There are 3 nested groupings, the coarsest first. Each group lies inside one group of the grouping before and may be the whole of it. The rows also spread widely along 13 directions, which tell nothing about the answers.
In the rows, 128 means zero.
Known rows, each followed by its group in each grouping:
[104 117 120 141 135 146 104 184 107 103 108 141 155 104 122 145 100 141
  85 115 124 147 105 131 122 141 173 170 109 111  93 109 144 160 141 165
 130 121  86 174 138]
kimez Q941 seta
[103  72 111 103 156  95  97 157 138 108 156 152 139 170 189 130 160 153
  78 113 142 104  93 139 150 148 141 149  92 217 118 104 151  96  99 117
 155 115 136 148  94]
kimez Q941 nibi
[141 110 107 143 133 150 111  90 128 137 111 157 112 144 140 107 103 123
  97 160 116 124 158 122 131 146  88 127 123 140 142 133  95  92 117 146
 106 118 137 132  92]
kimez Q866 Sudid
[108 108 148 145 127 126 114 127 121  98 122 157 156 126 146 167 134 128
 103 119 117  97  87 124 108 166 151 111 118 161 146  82 152  96  94 134
 151 119 163 103 144]
kimez Q866 kop
[133  72 155 174 132 133  51 154 113  74 111 168 153 159 127 127  95 108
  84 104  85 108 131 119 143 172 118 137 113  96 104 135 141 132 127 155
 131 122 115 145 137]
Tevu Q649 Rigo
[123 153 140 138  86 118 108 137 113 149 128 131 146  85 100 168 103 130
 109 149 128 115  92 139  96 137 146 105 149  80 149 130 149 147 116 146
 137 130 135 132 131]
Tevu Q355 taf
[135 137 155 153 130 156  91 112 138 113 108 181 120 158 154 139 140 123
  88 155  75  92  91 116 131 117  70  60 111 128 127 214 150 123  75 115
 127  96 166 116 136]
Tevu Q486 zab
[126 134 113 129 166 173  94 147 158 121 152 171 126 132 159 168 125 137
  97 118 147 123  70 124 116 131 122 105 115 196 121 128 130 109 113 131
 132 108 128 132 108]
Tevu Q486 nunik
[185 174  75 127  77 184 118 118 111 110 109 130 145 166 127 180  96 140
  94 116 143 147 163 157 159 151 139 158 113 155 125 102 102 137 154 163
 144 177 123 141  76]
Tevu Q315 torur
[ 84 125 131 146 107 127  98 153  88  91 121 128 173  98 106 113 102 132
  99  86 123 139 135 141 191 182 175 182 105 121 174 140 143 153 117 148
 146 132 135  74 160]
kimez Q941 kepe
[165 181 115 122 142 186 109 106 143 129 140 148  99  99 103 147 135  84
 104 136 120 167 182 139 137 121  66 113 193 105 163 154  91 104 139 136
 120 144 118  94 115]
Tevu Q486 ferek
[ 74 148 171 113 164 125 110 133  94 116  96 149 145  76  72 171 136 118
  98 107  96 144 119 149 108 155 147 141 142  76 143 109 136 127 130 154
 164 122 139 112 154]
kimez Q161 galot
[111 103 123 151  73 109 139 150 121 115 129 131 149 125 167 124 144 141
  96 159 109  93  86 117 130 137 147 120 119 143 132 135 194 133  86 116
 137 118 144 123 152]
kimez Q161 Lumi
[165 145 132 108  93 139 109 118 135 146 126 131 115 142 123 188 140 141
  91 179 129 112 113 126 113 128  89  51 166  80 137 155 136 118 113 132
 133 148 146 138  79]
kimez Q161 galot
[104 118 115 109 138 101  83 137 140 153 165 135 125 117 145 129 121 151
 102 135 167 110  86 141 148 142 126 126 119 166 166 167 138 119 105 133
 143 115 140 120  89]
Tevu Q486 zab
[112 166  99 126 120 131 125 181 119  97 117 155 143 123 165 150 166 143
  90  95 100 145 108 159 119  90 179 180 107 189  73 106 174 151 135 125
 158 119  95 178 159]
Tevu Q486 nunik
[121 118 130 114 135  85  77 146 116 123  86 149 141 151 165 133 155 154
  70 127 112 112 115 135 151 126 156 152  93 133  99 189 180 120 110 154
 170 111 132 182 146]
kimez Q161 galot
[ 90 136  92 112  98 159 199 145 136 130 127 129 121 123 170 126 178 151
  80 190  88 125  84 145 132  89 115 139  98 179 118 147 181 160  93  85
 138 102 128 134 125]
Tevu Q315 torur
[118 145 130 123 116 100  82 108 117 156 130 139 125 111 107 129 106 131
 110 135 132 120 127 149 138 140 120 127 135 108 165 162 120 124 119 150
 139 125 142 124 105]
Tevu Q486 nunik
[124 119 122 123  81 112 107 114 109 125 125 138 132 169 143 127 127 152
  92 147 101  95 120 146 168 140 109 114  96 132 147 169 142 148 101 124
 146 133 161 124  82]
Tevu Q486 nunik
[136 147 123 181 112 166  92 175 137 103 159 162 148  86 126 152  97 103
 126  96 131 139  94 123  87 136 150 125 162 149 120  78 139 127 134 140
 108 124 101 124 159]
Tevu Q486 nunik
[124 187 115 119 102  81  72 137 112 164 117 131 141 101 126 144 109 162
 116 115 163 127 115 151 127 122 188 145 127 132 140 151 137 128 133 167
 150 131 129 152 126]
kimez Q866 Sudid
[117 140 122 113 168 170 113 138 155 117 133 158 126 117 158 143 161 129
  80 136 133 137  99 115 158 129 107 111 124 171 151 187 146 101  88 115
 136 102 143  93 147]
kimez Q941 kepe
[150 142  80 108 113 159 119 132 128 141 108 121 131 127 135 175 104 158
  89 152 169 146 135 131 134 141 147 147 123 130 123 123 120 127 148 171
 135 145 108 167  82]
kimez Q866 Sudid
[140 187 135 135 113 105  53 154 113 133 124 147 143 112 119 152 109 140
 110  91 141 131 113 142 125 127 167 121 146 113 123 150 135 135 136 160
 143 138 121 145 133]
kimez Q161 Lumi
[107 118 110 112 145 141 111 134 133 128 166 155 124 156 155 127 128 147
  93 117 128 113  94 148 146 145 119 127  94 208 146 113 115 125 107 110
 137 121 148 113  69]
Tevu Q355 taf
[154 151 112 124  51 141 132 127 122 120 141 115 148 135 121 194 131 137
 106 150 135 112 114 144 137 150 133 103 151 115 158 109 150 132 120 131
 150 167 148 101 100]
Tevu Q649 Rigo
[149 135  89 153 101 162 129 126 116 115 110 137 136 122 133 115 107 115
  94 140 121 152 167 132 145 137 127 170 133 129 125 115 117 121 133 154
 110 134 110 137 130]
kimez Q941 nibi
[137 134 110  86 118 167 117 162 124  87 146 126 135 157 138 179 160 142
  69 115 122 149 144 146 179 140 114 125 135 134 123 121 132 146 131 114
 151 163 120 113  79]
kimez Q941 nibi
[129 145  82 121 107 160 122 137 114 133 137 119 134 121 122 132  91 151
  98 129 155 151 135 140 160 151 145 160 121 142 146 122 109 147 145 154
 121 148 111 126  80]
kimez Q161 Lumi
[ 71  96 116 104 147 129 148 154 121 129 135 127 139  96 130 142 134 148
  86 151 138 133  90 138 128 147 144 156 113 141 144 108 147 133 113 134
 142 115 120 131 113]
kimez Q941 seta

New rows, each followed by its group in each grouping:
[131 126  77 125 116 119 104 152 128 146 156 115 120 103 130  88 103 125
 101 133 154 162 165 156 151 132 128 199 144 147 141 124 114 131 154 145
 118 136  79 154  92]
Tevu Q315 torur
[138 160 105 175  82 155 131 112 114 127  85 153 141 131 148 107 107 126
 101 153  93 120 124 133 130 121 132 152  97 150 122 159 146 137 107 143
 121 110 135 139 156]
Tevu Q315 torur
[105 114 148 172  93 112 131  93  88 124  70 152 151 120 103 128 100 119
 107 160  74  96 120 138 103 157 135 145 106  85 135 115 145 128 110 161
 139 112 154 135 155]
Tevu Q649 Rigo
[128 150 157 121 173 107  50 127 119 130  97 165 135 107 104 185 116 118
  96 104 134 129 116 145 102 139 134 127 139  93 122 149 129 102 132 176
 164 120 126 163 137]
Tevu Q486 zab
[112 113 132 126 101 113 102 131 112 121 111 135 134 136 140 117 131 145
  85 153 100 112 126 130 157 135 122 121 109 105 137 176 150 144 106 130
 135 118 137 132 115]
kimez Q866 kop
[ 76 130 153 114 125  98 122 132 119 142 111 140 132  92 129 140 157 144
  96 160 104 108  89 129 118 126 135 108 126 107 147 164 172 130  92 121
 151  99 153 118 149]
kimez Q866 Sudid
[ 61 166 106  85 125 109 145 125 107 167 107 116 132  73 114 135 136 166
  94 156 141 140  99 162 161 121 163 177  95 129 166 192 160 160 117 146
 168 106 136 127 132]
Tevu Q486 nunik
[115 184 130 147 125 114  81 137 133 152 155 159 132 102 132 116 118 134
 124 110 140 122  89 142 111 115 145 109 144 167 145 135 119 116 107 130
 114 108 139 109 134]
kimez Q941 nibi
[167 173  68 150  81 248 150 149 154 124 128 128 142 123 155 179  94 149
  90 171 163 143  77 110 142 126 129 108 107 166 128 165 144 158 119 139
 108 130 116 120 115]
Tevu Q315 torur
[114 140  31  71 104 159 193 144 110 131 155 100  98 159 155  85 151 171
  77 151 117 178 184 178 193 105 115 207 103 200 116  97  98 170 162 107
 121 157  85 155  18]
kimez Q161 Lumi
[105 166  87 156 105 160 181 131 141 151 124 151 137  92 168 142 131 147
 117 168 138 111  47 130  74 101 167 136 105 209 123 103 164 128  96 133
 123  93 136 143 154]
Tevu Q486 ferek
[149 129 168 158  72  80  59 108  92 113 113 152 143 150 107 124 113 104
 105 111  72  94 164 146 140 157 114 111 145  71 152 146 137 124 107 138
 147 145 161 116 131]
Tevu Q355 taf
[124 132 134 167 108 118 116 130 122 115 126 157 128 106 142  87 144  96
 108 135  81 123 142 122 123 125 114 132 157 128 138 140 157 108 102 117
 117 112 131 109 175]
kimez Q161 Lumi
[105 183 142  87 111  86 131 155 119 132 126 123 145  67 115 208 191 129
 100 124 137 140 102 157  98 112 171 127 178 107 139 100 183 112 116 127
 179 140 133 123 171]
kimez Q941 nibi
[138 156 107 108 134 130  86 165 144 153 160 136 101 103 132 111 134 126
  91 139 124 156 138 144 137  92 104 129 159 118 122 178 129 145 135 119
 116 121  86 157 102]
Tevu Q355 taf
[118  97 116 145 162 197  93 186 147  72 170 149 146 102 143 145 116 111
  92  90 145 156 115 109 151 171 133 138 144 167 140  99 128 116 131 128
 115 126  99  90 133]
kimez Q866 kop
[129 141 117 121 122  56 102  99 136 175 159 139 110 105 126 114 143 113
 128 145 143 113 138 161  93 125 118 141 177 153 163  91 118  64 122 136
 138 127 136 134 108]
Tevu Q649 Rigo
[144  98 109 112 128 111  60 185 135 105 157 139 117 162 161 116 139 140
  80 112 120 137 152 135 152 121 117 137 139 140  89 131 132 135 144 121
 124 140  83 177  77]
kimez Q866 Sudid
[ 86 149 101 134 134 199 152 152 117 124 143 121 147  64  97 141  94 134
 107 124 153 166 104 133 140 165 157 161 131 141 167  99 119 146 136 151
 119 128 118  82 129]
kimez Q161 galot
[168 190 106 141  65  89 105 109 125 171 138 137 129 122 135 151 119 137
 129 148 153 111 117 150  78 105 146 101 168 142 132  89 120  99 121 147
 119 144 139 154 106]
kimez Q941 nibi
[117 163 108  96  96 115 110 168 126 148 135  95 140  65 118 151 142 148
  92 147 168 154 117 136 163 130 164 148 157  90 162 193 180 147 128 149
 155 135 111 122 149]
kimez Q161 galot
[123 154 145 117 167  93  72 119 136 166  91 159 118  95 116 158 135 125
  94 153 127 123 104 136  90 109 127 125 143  86 116 184 149  98 122 168
 154  97 121 181 154]
Tevu Q649 Rigo
[134 145 102  99  96 157 112 163 121 112 151 118 139 146 117 190 123 158
  91 124 140 137 112 157 153 142 140 125 126 127 123 109 127 167 149 135
 148 166 113 131  59]
Tevu Q649 Rigo
[159 167  82 122 102 134 106 111 137 144 118 144 140 152 173 162 122 156
 101 130 173 110 103 141 149 134 161 142  93 203 141 156 141 106 111 162
 160 134 154 144 111]
Tevu Q486 ferek
[117 228 113 128 123 187 136 143 107 138 139 145 122  75  71 153 108 118
 118 102 101 179 138 170 103 105 136 141 159 118 131  88  83 168 159 133
 114 141 103 113 111]
Tevu Q355 taf
[139 130  69 131 137 176 155  86 132 166 105 139 108 124 132 105  91 140
  97 188 145 149 146 130 127 130  97 152 112 152 139 129  80 106 125 159
  90 114 115 157  76]
kimez Q941 kepe
[162 163  88 134  84 154 124  99 124 161  79 141 131 150 153 146  97 162
  86 178 135 111 109 130 141 120 137 130  77 138 123 194 141 139 110 166
 136 121 143 176 107]
Tevu Q355 taf
[140 110  44 138 101 138 132 165 145 127 152 129 139 135 194 120 116 154
  98 132 176 133 107 136 140 128 176 197  98 235 111  95 154 118 132 147
 129 126  93 179 108]
Tevu Q486 nunik
[118 144 108 100 155 137 102 156 122 132 114 151 108 152 137 131 137 149
  73 134  97 148 130 165 126  92 112 154 103 137  70 143 117 160 149 130
 136 120  84 205  72]
Tevu Q315 torur
[153 145 148 167 111 113  67 121 117 110 109 168 142 121 126 141 120  93
 111 104 104 113 143 132 111 141 130 127 153 109 130 132 142 101 118 157
 141 129 136 134 166]
Tevu Q486 ferek
[112  85  92 108 155 178 156 149 150 145 117 109 124  65 128 151 123 128
  73 201 170 160 113 100 130 150 116 152 145  95 148 161 160 113 124 161
 124 109  95 147 134]
kimez Q161 galot
[142 169  91  92  65 118 149 119 128 146 133 110 124 138 158 149 167 159
  93 166 135 121 125 145 165 112 129 114 135 150 154 167 163 131 104 114
 154 149 151 116  99]
kimez Q161 Lumi
[ 74  86 139  72 145 100 131 141 133 129 123 124 132 117 157 169 182 162
  68 171 130 105  79 130 149 140 130 112 107 128 151 172 187 122  85 115
 174 108 151 125 115]
kimez Q866 kop
[144 118 119 128 114 106  46 183 147 130 194 135 124 135 143 124 117 130
 102 112 152 126 114 143 135 130 115 113 161 145 127 134 132 134 133 118
 121 141  95 143  77]
Tevu Q315 torur
[ 77 128 135  96 120 125 152 120  97 144 135 130 126 121  91 181 118 164
 109 152 112 116  94 162  80 144 130  99 130 112 132  34  97 151 134 129
 136 141 141 135  38]
kimez Q866 Sudid
[130 112 118 119  91 109 114 164 127 121 137 122 149 126 150 169 144 149
  91 143 146 111  92 128 123 144 158 122 138 133 127 115 177 123 112 139
 152 140 128 146 122]
kimez Q161 galot
[ 87 140 169  68 130 100 125 130 102  97 137 115 135  84  85 180 199 102
  88 110  97 145 165 157 171 164 111 127 188  68 198 135 164 111 113 108
 195 160 160  45 146]
kimez Q161 Lumi
[152 173 117 161  90 119  77 101 106 135  93 159 156 138 131 153  80 141
 119 105 141 104 113 143 128 150 171 141  98 153 140 137 127 117 121 180
 147 132 158 141 136]
Tevu Q486 nunik
[ 90  98 132 127 107 126 141 153 127 121 138 124 150  90 133 143 141 135
  92 161 130 117  87 119 135 152 134 118 135 116 162 136 175 131  89 119
 136 116 138  98 146]
kimez Q941 kepe
[150 125 118 142 144 176  80 113 147 128 114 148 119 119 134 111 105 103
  81 155 129 140 149 112 179 149  73 129 131 110 166 232 127 109 109 146
 122 110 129 103 138]
Tevu Q315 torur
[118 180 105 116  88 163 150 152 131 154 140 126 132 107 134 169 127 168
 100 170 140 127  59 137 110  98 140  85 126 137 123 138 145 167 110 120
 117 122 129 130  99]
kimez Q941 nibi
[120 120 112 108 137 120 124 142 135 104 157 161 121 175 181 146 176 147
  93 113 104 111 110 153 114 118 125 117 118 222 102  58 126 100 112  96
 143 131 136 144  76]
kimez Q866 kop
[195 161 113 166  88 115  73 111 124 121  88 164 150 159 162 156 116 122
 101 118 132 109 140 127 111 130 151 127 131 146 104 124 139  81 114 172
 135 137 139 169 154]
kimez Q941 nibi
[129 131 108 134 128 137 114  80 114 156 100 139 129 121 120 124  84 136
 102 155 150 121 135 126 144 167 122 141 112 128 169 150 107  99 116 175
 129 124 154 121 104]
kimez Q161 Lumi
[132  76 123 153 137 178 108 140 136  68 122 153 150 138 149 134 133  98
  77 123 106 128 141 110 178 179 108 156 116 143 149 150 159 103 106 136
 143 123 134  87 163]
Tevu Q649 Rigo
[153 122  99 131 135 133 126 119 164 136 129 149 127 111 181 161 156 118
 101 159 161 118 108 113  93 127 131 122 153 186 137 106 154  48 101 140
 136 114 134 145 149]
kimez Q866 kop
[119 155 128 162 102 127 120  96 104 129  81 181 132 165 150 120 119 143
 103 142  66  89  99 146 107 108 128 120  74 158 101 145 136 138  98 136
 132  98 161 159 130]
Tevu Q486 nunik
[104 131 150 162 151 146 110  75  92 125 105 158 144  93  68 131  77  96
 125 107 115 134 155 141 108 197 125 150 144 107 182  66  78  83 129 176
 128 130 163  81 133]
kimez Q161 galot
[ 92 133 136  91 126 148 139 108 114 121 147 144 123 164 128 167 145 164
  96 138 100 104  94 154 141 146 103  75 104 160 154  98 102 139 103  99
 144 137 175  86  40]
kimez Q866 kop
[109  78 102 125 130 165 161 137 161 138 149 133 130  95 158 172 131 135
  93 197 162 110  55 105 102 148 111 102 131 155 154 126 172 105  89 128
 129 103 135 127 120]
Tevu Q486 nunik
[133 136 140  91 120 113 108 115 137 150 139 129 105 106 111 167 157 122
  97 171 123 127 142 133 116 126  82  77 188  76 160 144 129 101 115 120
 137 140 139 116  93]
kimez Q866 Sudid
[130 137 129 123 112  97  85 165 137 124 152 133 121  98 142 116 163 113
 100 129 117 140 151 131 133 111 123 127 181 114 135 150 160 111 122 115
 131 127 106 128 148]
kimez Q866 Sudid
[ 92 166  93 111 148 128  68 164 113 153 144 142 120 129 131  86  89 179
 100  96 141 153 119 158 169 113 161 169  84 173 116 162  89 177 153 146
 114 115  96 155  64]
kimez Q866 Sudid
[138 129 112 147 126 142 125  66 119 154  96 143 128  97 111 137  87 113
 112 165 143 126 150 126 108 164 118 136 140 113 173 110  97  74 121 176
 119 123 149 122 120]
kimez Q866 kop
[114 103 123  87 130 138 116 138 138 127 150 129 116 149 146 140 157 146
  70 168 121 121 112 131 171 131  80  92 126 122 148 180 140 136  97 102
 135 126 140 110  74]
kimez Q941 nibi
[169  79  98 111  86 170 142 165 173 103 148 120 132 145 192 204 169 141
  72 196 156 108  88  90 128 135 105  69 153 141 123 137 194 104  93 108
 138 142 127 137 108]
kimez Q866 Sudid
[124 132 101 130  85 120 129 143 101 114 130 121 150 121 127 136 120 136
 100 123 130 138 145 151 142 145 158 170 130 136 134  84 134 136 133 145
 136 149 118 132 114]
kimez Q941 nibi
[120 158 124 118  98 168 115 156  86 111 101 115 139 108  75 151 102 137
  85 126 100 167 161 147 160 143 133 149 137  44 123 145 121 188 162 159
 131 156  99 136 102]
kimez Q161 galot
[126 163 140 173 132 127  83 146 125 118 135 168 128  95 128  91 130  95
 118 101  92 141 139 130 107 117 128 135 167 136 125 125 134 105 122 130
 109 108 118 118 178]
kimez Q161 galot
[128 135 100 136  82  90 100 156 112 143 137 123 134 122 139  97 117 146
 105 133 132 130 135 146 135 123 159 160 135 132 119 128 145 141 136 145
 124 134 104 167 111]
kimez Q161 galot
[128 133 137 144 132 107  65 129 117 123 122 165 140 149 140 128 112 129
 101 100 117 110 117 150 125 143 137 143 109 160 121 125 126 113 119 145
 147 120 137 146 118]
Tevu Q315 torur
[ 66 121 127 129 124 105 146 121 117 141 130 129 135  73 127  77 148 124
 103 154 111 130 126 136 160 139 126 160 128 137 191 165 154 119  85 113
 130  95 148  75 167]
kimez Q941 kepe
[118 123 122 138 137  75  59 129 118 138 148 157 130 148 135 104 107 136
 114  98 130 110 125 160 128 143 144 160 115 171 130 106 108 107 134 151
 137 125 126 152  91]
Tevu Q649 Rigo
[112 121 127 117  96 109 135 119 136 152 141 119 126  84 130 146 144 130
 107 181 141 114 111 121 121 140 117 100 166 108 180 141 159 104  96 122
 136 121 151  96 130]
kimez Q866 Sudid
[ 74 145 132  87 126 108 134 152 111 153 144 103 131  55  83 152 140 142
 102 148 142 152 114 152 128 140 146 142 166  80 169 128 148 146 133 135
 151 132 119 110 117]
kimez Q161 galot
[ 77 137 133 146 150 147 137 142 121 120 125 157 140  87 114 139 126 122
 109 127 103 130  85 143  96 136 146 152 122 148 128  91 139 130 119 135
 134  99 124 119 153]
Tevu Q649 Rigo
[ 85  60 123 159 124 146 144 142 116  96 144 146 138 114 137  78 118 104
  89 138  79 121 134 126 145 165 108 167 113 147 152 104 146 132 101 110
 118 107 127 101 136]
Tevu Q355 taf
[102 164 154 164 181 134  77 132 144 121 154 201 122 120 137 119 138 105
 125  85  94 114  80 140  84 119 118 108 137 201 124 100 113  87 105 114
 122  87 144 102 153]
Tevu Q649 Rigo
[158  89  96 126 122 167 151  80 147 123  93 142 134 155 162 179 135 126
  78 191 141 104 120 112 140 168 100 128 106 153 152 141 152  68  94 156
 153 126 162 128 122]
Tevu Q649 Rigo
[144 177 113 118 133  92  83 101 139 172 118 139 127  91 137 136 135 125
 112 131 175 131 133 134 132 134 150 144 154 148 175 175 140  64 112 168
 153 120 151 125 156]
kimez Q161 galot
[132 156 149  89 134 147  78 161 119  85 144 144 117 155 107 168 172 120
  76  99  70 150 160 162 173 119  84 106 158  85 117 158 125 158 146 104
 156 156 113 110  90]
Tevu Q649 Rigo
[123 138 124 143 142 112 120  92 136 130  79 156 157  77 153 164 144 100
 103 132 160 115 111 118 118 163 172 179 123 163 175 150 184  48  88 180
 184 102 166 113 229]
Tevu Q486 ferek
[ 74 164 130 148  95 117 142 132 105 151 103 135 144  66 118 119 118 147
 116 156 112 121  89 134 106 120 170 139 118 118 149 141 158 150 105 139
 128  97 140 118 168]
kimez Q866 Sudid
[138 142 112  95 126 140  86 162 126 102 146 125 163 115 127 211 128 135
  86  77 180 143 120 147 164 178 180 161 131 154 160 109 150 117 135 155
 186 164 131 109 120]
Tevu Q355 taf
[121 135  67 101  65 157 156 142 111 132 141 100 128 150 141 134 115 180
  86 166 135 131 121 158 187 127 126 148  89 149 140 155 133 190 130 128
 132 150 120 135  41]
Tevu Q486 zab
[107  96 109 102 168 137  83 125 126 130  99 142 139 147 144 142 105 154
  66 135 155 125 111 137 178 167 132 172  66 152 139 186 135 124 118 168
 164 112 134 152  98]
Tevu Q315 torur
[123 191 111  91  79 123 148 129 135 146 165 128 116 119 140 171 181 148
 110 151 121 120  97 162 130  95 119  86 156 160 157 139 154 139 103  89
 153 142 154  97  97]
Tevu Q486 nunik
[ 88 145 113  86 144 127 124 157 123 125 133 125 138 103 126 163 158 151
  84 122 137 145 105 158 157 134 156 169 114 147 140 144 157 141 131 135
 171 125 120 123 124]
Tevu Q649 Rigo
[ 86 123 123 120 159 118 114 170 125 125 135 144 129  87 127 114 145 127
  90 128 114 151 118 140 119 115 134 158 139 131 117 123 141 131 125 125
 124 105  93 147 139]
kimez Q941 kepe
[112 225 125 110  90 112 105 137 108 155 148 132 116  94 103 108 143 133
 114 112  95 148 145 176 156  91 129 132 150 120 160 180 125 169 126 107
 137 133 132  99 121]
Tevu Q355 taf
[120 126 130 151 107 121 106 126 144 141 122 144 139  98 162 124 131 132
 103 168 136  98  81 103 126 132 136  97 128 138 161 186 174 103  79 133
 128  92 153 110 168]
kimez Q866 kop
[110 100 128 112 171 147  91 118 118 116 128 151 129 143 120 135 114 128
  81 120 128 136 139 137 163 169 102 139 113 134 148 130  96 112 121 144
 133 126 136 111  85]
kimez Q941 nibi
